The rows of a group lie close to one hidden flat surface of 13 dimensions, which may be shifted away from zero. Surfaces can cross.
Known rows, each followed by its group:
[ -4   7   5  -4 -11  11  -7  12  15  -3   1 -16  -2   7   0   0] : Siga
[ 31  -8   8  23   4 -17   4 -11   4  20  -7 -26 -11  10 -18   1] : lokup
[ -3   1 -11 -12  -1  -3  10   1 -21   1   9   9 -11 -12   2 -11] : Siga
[  4  12  -5 -15 -22  18  -1   0   1   2  21 -11  -1 -10  -4 -20] : Siga
[ 12  15 -11   6  -4   7 -12   4  -4 -10  27  15 -20  -6  -8   8] : moto
[  6  -2  20  -8   9  -7  -7 -28 -21 -17   1  -1  -5  21   7   1] : Pego
[ 13 -11   3  16 -18 -13  10 -19 -10   7  12 -18  10  16  10  15] : moto
[ -6 -25  -5  -6  -3 -15  -9  -2   4  -7  -4  -9 -19  12  -5  15] : lokup
[  8  -5   4 -22  -2   6   5   7 -12  12   8  -7  23   6   7  10] : Siga
[  4  10  -3  -5  12  -8  22 -20  23  -1  -1   2   0 -18  -6  -1] : Pego
[ 20  -8   3  20 -23   3  -7   1   5 -10   4   6   1  22   0  -4] : Kotu
[ 20  11  -6   9 -30   4   2  -5   6   9  -3  -4  -4  16   9 -16] : Pego
[-20  -7  -3 -21   2  13  -8  13 -18 -17  19   1   6  -6 -12 -15] : Siga
[  2 -12  -7 -17 -21  12   3  -8   0  -3   5  18   5  -1  24   1] : moto
[  2  -5  27 -12  -5  -8   2 -23 -20   2 -14  10   6   9  -5  -5] : lokup
[-11  13  12   8  14 -13   2   3 -19   4 -12   9   2  -2  18  20] : Pego
[  8   2  -7  11  -4  -5 -11 -29   3 -14  -4   0 -12   7  19 -16] : moto
[ -9  11  13  -8   0 -29  -6 -13  -2 -11 -14  -1  -4  -5 -17  -6] : lokup
[ 15 -12  -6  10  -9  21   1 -30  -5   2  14  18  -7   7  10   0] : moto
[  0   6  -2  13  10  12  -9 -14 -14   9   1   0  -6   0   8  -8] : Kotu
[-25   3  -6 -16  -2  14 -14  17  -7  -4  -6   2   5  -8  11 -15] : moto
[ 12 -30 -10  21 -26   5 -10  18 -13  23  -1   2 -10  -6   8  -2] : moto
[ -9   0  -7  18   8  -5 -10 -14  -9   1  22  -4  -6 -17  -6  23] : Pego
[  9 -12   8   2   2  -9  -5   7 -14 -22  20 -17 -10   5   3   0] : moto
[ -7  17  -6  -9   9  19   6   7  10  -5   4  18 -13   0   6   4] : Siga
[  6   1  -2  19  -2  -2  -7  -9   8  14  -2 -31  -6  -5  22   5] : lokup
[ 26   4   3  12  13  14  -5 -11  16  16  -5  -6  10 -16   7 -13] : lokup
[ -4 -16   5  -5  14  12  -3   4 -21  -2  -3   7 -16   8  -1 -10] : Siga
[ -1   8  14  -1  21 -22   8 -11   4 -14 -11   2  23  -8   2  -1] : Pego
[  1 -29  19  -2  10   3   2   8   4  -2 -16 -15  14   8  10  -7] : lokup
[ 20  11   9  -5 -17  -8  21 -11   9   6   2  18 -14   0 -26   0] : Kotu
[-9 -2 11  6 -9  9  6  8 15  4 -9 -5 -8  3  3  5] : moto
[ -1   6 -24 -20 -10   0 -18  13  13   5   1   9 -10  -9  -6   7] : Pego
[-29   1   2   3  16   8  -9  -8 -15  -8  -7  -1  30  15   1  -5] : moto
[ 7  4  2  2  1  9 -1  6  9  8 12  4 13 -3 -6 24] : lokup
[ 23   6  -2 -11  -1  -7   0 -11  -2   0  -9  14 -15  11 -22 -21] : Kotu
[ 15 -12  15 -10  16   7   7  11  12   4   3  -9 -10 -10   6  12] : Siga
[-15  17 -17  -5 -11 -13  11   6   0   6  -5  11  -3 -12  17  14] : Kotu
[-12  13  -9  -7  -5  -7  10  34   0   1 -11  13  -4 -10   2  -6] : Kotu
[  8 -11  -8 -30  -2  -5  -4  12  11 -19  11   4  -9   6  -8   5] : Pego
[-13  -6  12 -18  -8  -8  14  -1   6 -11  -4 -16  15  -8  -3 -18] : Kotu
[ -5  -1  -2 -10  18   9  -1  -2  -2   6   6  -8  -8  13  -5  17] : Kotu
[ -9   5  -8   0 -18 -10  19  31  -1  12   1   0  -7 -13  -2   7] : Kotu
[ 13  -4  -9   3 -11  13 -10   4 -15  29   2   9  -8  -7  -1   1] : lokup
[ -8 -20   6   2   8   9  -5  15  -1   2  -5  -1  15  12 -18   3] : Pego
[ 32  -7  10  13 -14  -2  -3 -12   0  -8   1  16  -8  24 -11  -5] : Kotu
[ -7  20   3  19   1   2  -9   3  -4 -13   6  -3  -6   3   1  -5] : Pego
[ 17  -9  13 -17 -20   8   6   1   0  -6   8  -8 -15   9  31   3] : moto
[  0   1  -3   4   9  28   5 -10 -10   0  19  10  -4  11   5   5] : moto
[-13 -13  11   7 -28   6 -13  -2   4  -2   4   2   0  -9   6  10] : lokup
[ 14 -22  18 -10  -8  -9   9  -3  -6  -1   6  -8  15 -12   1   1] : Siga
[  1 -14  21  16  -5  10  13  12   9  -7   0   1   6  -3   2   0] : lokup
[ -1   8  14   7  -7  14  -6 -15  -2   2  -2  20  -1   5 -19  -4] : Kotu
[  8  -9  18  14  -3 -20   9  -6   5 -11 -21 -13 -10  -5   9 -22] : lokup
[  2   6 -11   1  18  29   8  14 -10  15   3  14  -2   6  -4  -4] : Siga
[ -4 -21  -1   7  -2  14 -36   3 -15  -8   7  -7  14  20  -4  -3] : Siga
[  1 -20   9  -4   9  11  13   3   0   9  -2  -9 -13   1 -17 -11] : Kotu
[ -2 -10  13   4   9   2 -21 -24 -14   3   4  -3   5  -9  -9   0] : Pego
[-10   2  -1   7 -10  -3   2   4  -5 -11   3   5 -19  19   4  10] : lokup
[ -9   7  14 -22  18 -16 -15  -3 -13   3 -15  -8  -3 -22  -6 -11] : Pego
[  3  22   3 -12  -8  -4  22  -3   7 -15  21 -21   3  16  21  18] : moto
[-16 -12   6  -6 -17   9 -14  -4  -5  -7 -10  12  -5   6   3 -12] : Siga
[ -4   3 -21  12  -7  11 -11  24   6   8   5   5  -1   1  -8   3] : Pego
[ -6  -1   8   9  -5  -2  -7   7   5  10 -21   8  14 -13  -4  -8] : Siga
[ 14  13   3   4  12   3   9  10  -6   5   3   6 -16   3 -14  -1] : Kotu
[ -1  17  -3  12   7  -7  -2   4 -12  -2  -3  -2  10  28  18  19] : moto
[  8 -12  -4  -6  22   3  -9  -9   4  15  -7   9 -10 -22 -16  -3] : lokup
[ -3   2 -26   5  -8   0   8  -6  -2  -1  10   1 -15  16   7   9] : Kotu
[ 18 -16  -6   3  -9   1  21 -14 -19  29   9 -12   4   6   3   4] : Siga
[ -3  -8   4  -9  -2   7  19  -4 -12  -6  27  -8   6   6   4  16] : moto
[ -9   1  10   8  -5  11   4  -6 -19  -5   7   9   0  15  17   8] : Kotu
[  5  -9  15  15  16 -11   5 -17 -13   3  -3 -20   8   4   4   1] : moto
[-13  10 -19 -22 -16   5   1 -19   0  12   5  -3 -17   2  -3   0] : Pego
[-18  -9   9 -15 -10   9  10 -10  -4   7   9 -30   2   0 -13 -10] : Siga
[ 6  8  2 -6 13 17 -5  8  3  5 -1  6  4  3  7  5] : Siga
[  7  -4  15   6  24  10   5 -21   8  -4 -17  31  -8   5   9   4] : Kotu
[ -4   4   9   4  23  18   1 -21   6   1  -1   2   0   2  -5  -2] : lokup
[  2   2  -6  -4 -10  -8   9   0  10 -10   8 -10  15  -2   5  -3] : lokup
[ -3  19   7  18  -8  -1   3 -11   0 -12   4  -6   3  11   4  -8] : Pego
[ 14   5  -6   9 -10 -19 -22   8 -25   7 -10 -11  -4  36   4   5] : Pego

New rows, each followed by its group:
[ 7  5  6  9 -7  7 13 16  3 -3 -5 16 -3 10  0 -6] : Siga
[  2 -11  -1  12   2  -1  16  24   3 -13   8  12   4   8  -4  12] : Siga
[ -7   2 -19 -10  -8   6  -8  31   2  17  10 -30 -17 -16  -4  -3] : Siga
[ 18   3  -7   0  -4  -7  -3 -18  19  -3  11 -22   6  11   7  13] : Kotu
[-20   8  -5 -16  13   2   7  -3 -17  -3  -2   2 -21  17   9   6] : Siga
[-20  -1   6  12  -6 -16  29   6 -15  -6  10 -11 -14   0 -20   1] : lokup
[-18  10 -13  -9  -7  -3  15   0  -4  30 -15  -4   0   1   2   8] : Pego
[ 14  -3  -4  26   3   6  24  -8  17 -10   6  -2 -19   2  -5 -22] : lokup
[  0   2 -16   2 -15  -3  -3  11 -10  20  11 -12 -10   1  -7  12] : Kotu
[ 15   7   0   2 -17 -16  12  -5 -11  -8  -7  23  -7   9  18  -4] : Kotu
[  2  -2 -10  -5   7  18 -23  -2  -1 -14  13  10 -11  -1  -8 -13] : Pego
[ -5   8  -7  -7 -11  -5   0  18 -17 -17  21  -3  10  -8 -11 -19] : Siga
[ -5 -14 -11   0 -13 -16  12 -21   8  -9  12  -9 -12 -14  -3  -1] : lokup
[ -5   1   2   6  -6 -22 -20  -4 -23   2  -6   8   7  -6 -20  -6] : Kotu
[-14  25   1  -6  -2   8   6  -1  11   4   5  -6 -20  -9  -3   5] : moto
[ -2   5  -2   7 -16   6   9 -19 -11  20   7 -17 -12 -14   2 -13] : Pego
[-11 -13 -10  -5  -6   6  -7  24  20  -4  -6  14   0  20  -5  23] : Kotu
[ -4 -14  -2   8  -1  11 -37  13 -10  23  -5  -7  -5  -2 -24   2] : Pego
[ -2  10   2  24   1  12   6 -13  12  -3   4  -8 -12 -10   1 -15] : lokup
[  4   4  11  -4  -5  -6   7  -1   2  -4  13   3   2  15 -15  29] : Kotu
[ 10  -8 -28 -15  -8  -3   1  18   7  12 -11  -1   3  23 -11  -7] : Pego
[ -4 -20  10  -7 -13   9 -22 -21  23 -11   0  18   0  -8  -1  14] : lokup
[ 12  15   8  15  -3 -20  13   0  16  -9  -2  23   3  -6  -4  21] : Kotu
[  8 -15   9   2 -14  12 -10  -1  10  -9   9  32   6  -8 -10   7] : moto
[  8 -11   5  16  15   6  26  -5  12  -6   7   1 -10  -2 -11  -2] : lokup
[-24 -16   0   5  -6  -8 -10  -7  21 -22   5   0   2 -16   0  16] : Siga
[ 17 -11   2  18  -6 -20  15   8  -9  -9  -7  -1  -1  -5  19 -13] : Kotu
[ -1 -11  19 -10   7   9   5 -14   2 -12  -9  19   6   5  -9 -16] : lokup
[  2  -3 -22  -3  -9  -2 -10   1 -15  19   5   5   0 -23  12   3] : Pego
[ -7  -4   3  -5   8 -14  -1  -3 -20  -2   9 -21   8 -17 -10 -15] : Siga
[-11   0  15 -20   5 -11   5  -7  -3 -14  -6  -7   5  16  -7   1] : Pego
[-12  -2 -17   9  11 -22   8  -3  -6 -14   4  16   8   0   0  21] : moto
[  7   1  -9  23  22  10   8   7   5   6  12   1   2 -18 -14  -4] : Siga
[  3   9  -3 -20  -1  -5   4  -2  18  -1   1  -2 -11 -24  -6  -6] : Pego
[  8   4  16 -16  -4  -2   8  -9 -11   1  22   5  26  -5  -2  25] : moto
[  4  -8  -1  19  11 -12  -4  11  10   3  -1 -19   4  13 -33   8] : Pego
[  6  10  -3  12  -8   2 -27   5  -7 -14  16 -16  -3  -3  -4 -20] : moto
[ 14   9  13 -18   6   6 -11  10 -19   3  -7  -4 -10  11  11 -12] : Siga
[ 12  25   8 -13 -12  -8   3  14  15  -2   3 -20   5   1  10   4] : Siga
[ 12  18   8  11 -20  12  -6   2  11  -3  20  10  23   8 -10  18] : moto
[  7  -6  -8  19 -12   8   5   3   0  24  -8  -4   5  17  -5   1] : Pego
[ 10   7   9   8  -4 -11 -10  -6  -2 -17  -7  -3  25   6   4 -21] : Pego
[  6  14  13 -17 -16   5   2   7   6  -4  -5   5  11  12  12   2] : Siga
[ -3 -20  -7 -10  -1  18  -3   1   0   0  23   4 -11 -21  -7   1] : Pego
[ -8  -6  24   3  17  22  17  -6   9 -15  -1  10  13  -4  23   2] : lokup
[-11  -7  -8   8  -2  13  14 -24  21   8   3  -1  -6  -4   2  11] : Kotu
[-11  14 -11  -1   2  -3  11  -4  11  12  -2  -3  -3 -13   6  12] : Siga
[ -4  15  -8   7   4 -14   1  -8   5   0   6 -25 -15   4 -24  -6] : Pego
[ -3 -22  16  -5 -24  12   0  28   5  -6   1 -10  -4   7 -11 -12] : Siga
[13  7  0  7 10 -4 14 -9 18  0 15 -4  6 -8  4 27] : lokup
[-10  -2  15 -15 -16  -1  15 -10  11  -5  11  -6  10  -4  -3  17] : moto
[ 13  -8  26   1  17  -3  -2  10  -3 -20  -3  12  11  -2   1  -5] : Siga
[  4   1   5 -18  -2  14  15  -9  18 -11  -3  12  -9  19  -7  -9] : Kotu
[-21  -1  15 -10 -15  23 -10   5  13 -16  -5   8   4  16  -3  -7] : Siga
[ 17   6   0  13 -13  15 -10  13   2  10  11 -11  -3  10   1   4] : Kotu
[ 20   7  -7  18  -7   6   8   6   3   4   3  12 -15  -3  13  -3] : lokup
[  6  16  -7  10 -14  -2 -16  -4  10  10   4   2 -14 -13   0  12] : Pego
[  1  -4  -5  13 -24   4  -4  20  14  15  -9  -7   3   8   1   7] : Siga
[-14   6   7   7  11   6   4   0  10   0  10   2   2 -20 -19   8] : lokup
[ -3 -21  15   4  -3  -5  -6  -6   5 -19  -3  21   5  24 -32  12] : Kotu
[-20  17  15   1  -5  11 -12   8  13   3 -14  -4   9   6  -2   0] : moto
[ 15  -1   6 -21  -6 -13  12  -7   7  13   3 -22 -37  -7 -13   4] : Pego
[  6  14  -3   4 -11  -3  13  18   5   2   9  -4   7 -19 -10 -15] : Siga
[ -3 -13  18   8   1  -8  15 -12  18 -23  -1  -7   0   4 -11  -5] : lokup
[ 21 -22  -9   6  17   0   2  -9  30   2   3   1  -9 -22  -8   2] : lokup
[-18   1  -8  -4  -2  12  -7  -7 -14  -8  19   8 -25   3  -7   4] : moto
[  3 -10 -19  -3   2  -3  18  -5  26 -15 -11  10  -9  11  10  -9] : Kotu
[-14   7   0 -10   8  11  10  37   5   5  -1  -1  -6  -4 -10   1] : Kotu
[-10  13  -1  18  -5   2  -5   6   8  -3 -12 -10 -32   8  -4 -17] : Siga
[  1  15  12  -2   7   5  18 -21  17  -2   0   6   9   3   7  15] : moto
[14 -9 20 16  4 -9 14  9  5 -4  9 -2 -3  6 -9 28] : moto
[-16  -7  -5  12 -12  12   9  -2  -4  -3   6   8  13  11 -13  -8] : Siga
[  2 -24   8  -9 -27  16  -6  14   0   8  -1   1  -5 -12  -6 -19] : Siga
[ -7  -5 -15   4 -15  -3 -16  -6 -14 -15  11  18  -9  12   2   8] : moto
[  1   4  11  -9   5 -13  15   2  16  -6   0 -16   9 -11 -13  -4] : Kotu
[  9  -9  10   1  -5   4   9  10  15  -5   9  -4 -20  13 -12  17] : Pego
[ 10 -33  -1 -13 -19   5  13   4 -18  15   5  -4 -26   0   6  -3] : Siga
[  3   4 -16 -20   8 -12 -14  16 -16  -1  -5  10 -17   9  10  10] : Pego
[ -1 -16   1   7 -17 -14  -7  26  17 -11  -4  -9   0 -10   9   5] : lokup
[ -4 -17  -1   3 -17  23 -14  -5  -7   7   2   6  -1   0  -8 -20] : Siga
[-17  19  -1   3  -6   8  -1  -3   4 -11   2  -6   6  -3  24  -7] : lokup
[ -9  11 -14   8  -9 -10 -10  -6   3  -8  -1  -9  16  -7  24  -2] : Kotu
[ -4  -4  -2 -26 -15 -15   9 -20  -8  -4   7   2  20 -12  -8  -9] : lokup
